All rows are made from the same 7 directions, up to rounding. Whole rows:
[[-0.61  1.49 -0.34 -0.38 -1.18 -0.46 -0.62 -1.85 -0.41 -0.40  0.88 -1.49
   2.01 -0.07]
 [-1.59  1.63 -0.63  0.31  0.57 -0.84 -2.11 -3.09  1.73 -0.35 -0.22 -1.95
  -1.16  1.23]
 [-3.28  0.33 -3.65  1.01 -0.97 -1.32  2.30  3.03  0.05 -0.36 -1.02 -0.13
  -0.13 -2.11]
 [-0.32 -0.38 -1.05 -0.70  1.08 -0.90 -0.72  2.10  0.28 -1.32  1.03  0.29
   0.19  0.35]
 [-1.46  0.60  0.89  0.50  0.05 -0.35 -0.08 -0.13  0.74 -2.02  0.42 -1.18
   1.74 -1.00]
 [ 1.38 -0.78  0.57  0.45  0.52 -0.49 -1.92  0.57 -0.48  0.63  0.05  2.13
  -0.77  1.07]
 [-0.04  0.11  0.58  2.60 -0.88 -0.83 -2.17  0.29 -0.53 -0.37 -1.25  2.35
   0.15 -0.84]
 [ 2.05  0.92 -0.41 -1.27 -0.73  0.70 -1.65 -1.11 -1.03 -1.10  0.92 -0.35
   1.31  0.18]
 [-0.73  0.82 -1.47  0.71 -1.18 -1.62 -1.48 -0.36 -0.88  0.94  0.17  0.75
   0.58  0.41]
 [ 2.54 -1.22  2.12 -1.76  0.45  0.76  0.26  0.92 -1.25  0.01  1.97  0.74
   1.90  0.73]
 [-3.79 -0.53 -0.20  1.15  0.18 -1.98  2.46  0.91  0.86  2.18 -0.12 -0.43
  -0.23  0.15]]

Rows cut short, each followed by the rest of it:
[-0.47 -0.32  2.05  0.77  2.53  0.02 -1.74 -2.63  2.72  0.67] : [-0.94 -0.60 -3.43  2.23]
[ 4.40 -0.02  0.49 -1.75 -0.94  2.81 -0.16 -0.83 -1.78 -0.42] : [ 0.07  0.43  0.46 -0.37]
[-1.41 -0.81 -0.40  0.32 -0.27 -0.05  2.93  2.44 -0.15  0.13] : [-0.31  0.11  0.50 -1.50]
[-1.51  1.78 -1.86  0.54 -1.81 -1.48 -1.21 -0.45 -0.81 -0.98] : [ 0.54 -0.60  2.33 -0.88]
[ 1.07 -0.53  0.47 -0.63  0.54 -0.07 -0.81  1.14 -0.41 -0.85] : [0.97 0.74 0.76 0.30]
[ 0.61 -0.09 -0.16 -0.18 -1.20  0.51  1.17  0.95 -1.27 -0.12] : [ 0.12  0.41  1.47 -1.21]
[-3.94 -0.81  2.01 -0.56  0.54 -3.28  2.32  1.17  0.12  1.80] : [ 3.47 -1.25  3.95  1.33]
[-0.68 -0.29  1.11 -1.40  0.86 -1.36 -0.11  0.10  0.03  0.27] : [ 2.60 -0.86  2.06  1.57]
[-0.51  0.32 -1.08 -0.93 -0.75 -0.52  0.95  0.75 -0.82  0.03] : [ 1.11 -0.61  1.67 -0.28]
[ 0.68 -1.09 -1.60 -0.57 -0.57  1.13  3.00  3.40 -1.09 -0.10] : [-0.63  0.94 -0.18 -1.85]
[ 1.14 -0.48 -0.59 -0.86  1.28  0.67 -0.46  0.02  0.65  0.23] : [-0.31  0.11 -2.29  1.09]
[-0.73 -0.50  0.48 -1.74  1.36  1.27  3.07  0.23  1.40 -0.50] : [ 0.49 -2.51 -0.41 -0.13]
[-4.17  0.92 -2.24  1.24 -0.88 -3.04  0.45  0.49  0.24  1.22] : [ 0.27 -0.57  0.79  0.00]
[-2.06  0.23 -0.55 -1.72  0.95  1.38  4.10  0.09  1.88 -1.26] : [ 0.14 -3.88 -0.17 -1.12]
[-0.60  0.91  0.69  0.71 -2.10 -1.35 -0.84  0.10 -1.77 -0.82] : [ 1.42  0.41  4.41 -1.12]
[ 1.53 -1.70 -1.71 -2.26  2.28  0.77  0.99  3.13  0.45 -0.18] : [ 0.49  0.58 -2.56  1.05]
[ 1.59 -0.67  2.42  0.63  0.38  0.47 -1.20 -1.40 -0.11  1.21] : [-0.33  1.25 -0.72  1.07]
[-2.36  0.09  2.09  0.83 -1.46 -0.92  2.75 -1.43 -0.49  2.56] : [ 0.57 -1.05  2.46 -0.28]
[ 0.86  0.50 -0.41 -0.66 -0.01  1.53  0.44 -1.36  0.42 -0.30] : [-0.77 -1.15 -1.15 -0.21]
[ 1.68 -1.37  0.25 -0.94 -0.02  1.07  1.96  1.58 -1.07  1.32] : [ 0.07  1.07 -0.35 -0.05]
[-0.69 -0.47  1.89  1.27  0.69 -0.30 -0.48  0.37  0.79 -0.96] : [-0.25  0.49  0.30 -0.40]
[ 1.65  1.04 -3.33 -1.03 -1.60  0.43 -0.68 -0.77 -1.57  1.25] : [-0.44  0.30 -0.94  0.32]
[-2.08  0.20  0.42  0.95 -0.45 -1.01  0.88  0.08  0.25  0.24] : [ 0.08 -0.45  1.12 -0.57]
[ 0.09  0.10  0.66 -0.40  0.62  0.47 -0.09 -0.55  0.68 -0.84] : [ 0.20 -0.84 -0.02  0.10]
[ 0.25 -0.49 -0.65 -1.61  1.08  0.63  1.28  0.78  0.55 -0.16] : [ 0.55 -0.97 -0.80  0.46]
[-1.00  0.89 -0.78  1.27 -0.01 -0.96 -2.40  1.06  0.49 -3.30] : [-0.16  0.35  1.02 -1.29]
[ 0.93 -1.36  3.65  0.06  1.02  0.08  0.02 -0.84  0.10  1.63] : [0.78 0.78 0.23 1.52]
[ 4.02  0.15  0.49 -1.77 -1.13  3.14  0.41  0.36 -1.75 -2.53] : [ 0.29 -0.06  1.91 -1.89]
[ 2.29 -0.43 -1.09 -3.18  0.47  0.01 -0.29  0.50 -1.31  1.03] : [ 2.45 -0.07  0.60  2.11]
[ 0.75  1.26 -4.65 -0.79 -1.56 -0.37 -0.91 -0.77 -1.32  2.03] : [-0.74  0.34 -1.94  0.81]
[-2.12 -2.00  1.69  0.87  2.70 -1.42  1.00  1.17  2.06  2.06] : [-0.15  0.68 -2.58  1.87]
[ 2.45  0.55  0.63 -1.72  0.72  1.74 -1.53 -1.37  0.28 -2.24] : [ 0.70 -1.15  0.22  0.34]
[-1.76 -0.75  0.83  0.92  0.09 -1.02  1.59  0.21  0.28  2.25] : [-0.21  0.31 -0.35  0.44]
[ 1.39  0.46 -1.17 -0.71 -0.33 -0.27 -2.05  0.71 -0.97 -1.41] : [0.88 0.72 1.00 0.08]
[ 0.60 -0.36 -0.28 -0.48  0.39  0.60  0.49  0.25  0.12  0.27] : [-0.26  0.03 -0.98  0.18]
[ 1.68  0.17  1.88 -0.17 -1.59  1.34  0.90 -2.04 -1.40  1.43] : [-0.02 -0.05  1.41 -0.29]
[ 0.87 -0.40 -0.51  0.54  0.07  0.94  0.20  0.27  0.08  0.43] : [-1.53  0.91 -2.06 -0.34]
[-2.91 -0.09 -1.69  2.76 -1.12 -2.25  0.51  1.13 -0.21  2.43] : [-1.67  1.77 -1.18 -0.46]
[-0.76  1.67 -2.85 -1.98 -0.88 -0.82 -0.31  0.00 -0.62 -1.50] : [ 1.91 -2.10  2.32 -0.12]
[-0.46 -0.01 -0.60  0.36  0.17 -0.08  0.10  0.30  0.37 -0.01] : [-0.57  0.08 -0.85 -0.16]
[ 2.86 -0.16  1.55 -1.13 -0.29  2.02 -0.13 -0.13 -0.93 -1.67] : [ 0.55  0.04  1.50 -0.79]
[-1.59  0.34  0.09 -2.36  1.29 -0.22  1.79 -1.34  1.38  0.38] : [ 1.91 -3.42  0.48  1.48]
[-1.07 -0.67 -0.28 -1.77  1.12 -0.63  1.69  2.38  0.32 -1.10] : [ 2.06 -1.15  1.62  0.08]
[ 0.74 -0.32 -0.54 -0.75 -1.08  0.24  1.44  1.03 -1.51  0.90] : [ 0.55  0.47  1.21 -0.46]
[-0.49  0.30  2.68  0.93 -2.25 -0.25  1.38 -1.53 -1.57  1.50] : [ 0.65 -0.08  3.63 -0.88]
[-0.25 -0.21 -0.72 -0.72  0.26  0.21  1.19  0.48  0.16  0.37] : [ 0.11 -0.56 -0.47  0.08]
[ 0.22  1.96  4.11  2.78 -3.10  0.20 -2.24 -4.20 -1.28 -1.14] : [-0.33 -0.04  4.57 -1.88]
[-3.68  0.94  0.17  4.85  1.12 -2.40 -4.24 -0.64  2.94 -2.15] : [-2.78  1.21 -2.53 -0.55]
[ 1.02  0.60 -1.09 -1.18 -3.56  0.85  3.11  0.37 -3.33  1.38] : [ 0.84 -0.25  3.75 -1.91]
[ 2.46  0.85 -1.65  1.40 -1.26  2.01 -1.70 -2.04 -0.42  0.61] : [-3.42  1.42 -3.63 -0.68]
[-1.49  1.37 -1.13  1.27 -0.66 -0.88 -1.33 -2.25  0.65  0.73] : [-1.09 -0.60 -1.11  0.34]
[-0.58 -0.07  0.33  0.58 -0.15 -1.02 -0.83  1.57 -0.38 -1.51] : [ 0.78  0.75  1.92 -0.72]
[-0.16 -1.49 -1.06 -1.89  1.79  0.59  2.82  2.57  0.77  0.39] : [ 0.47 -0.60 -1.65  0.45]
[-1.30 -0.36  1.68  0.57 -0.48 -0.01  2.07  1.06 -0.11 -0.80] : [ 0.40 -0.46  2.39 -1.61]
[ 2.58 -1.19  1.62 -1.26  2.33  1.97 -0.48 -0.59  1.20 -0.21] : [-0.30  0.05 -2.75  1.45]
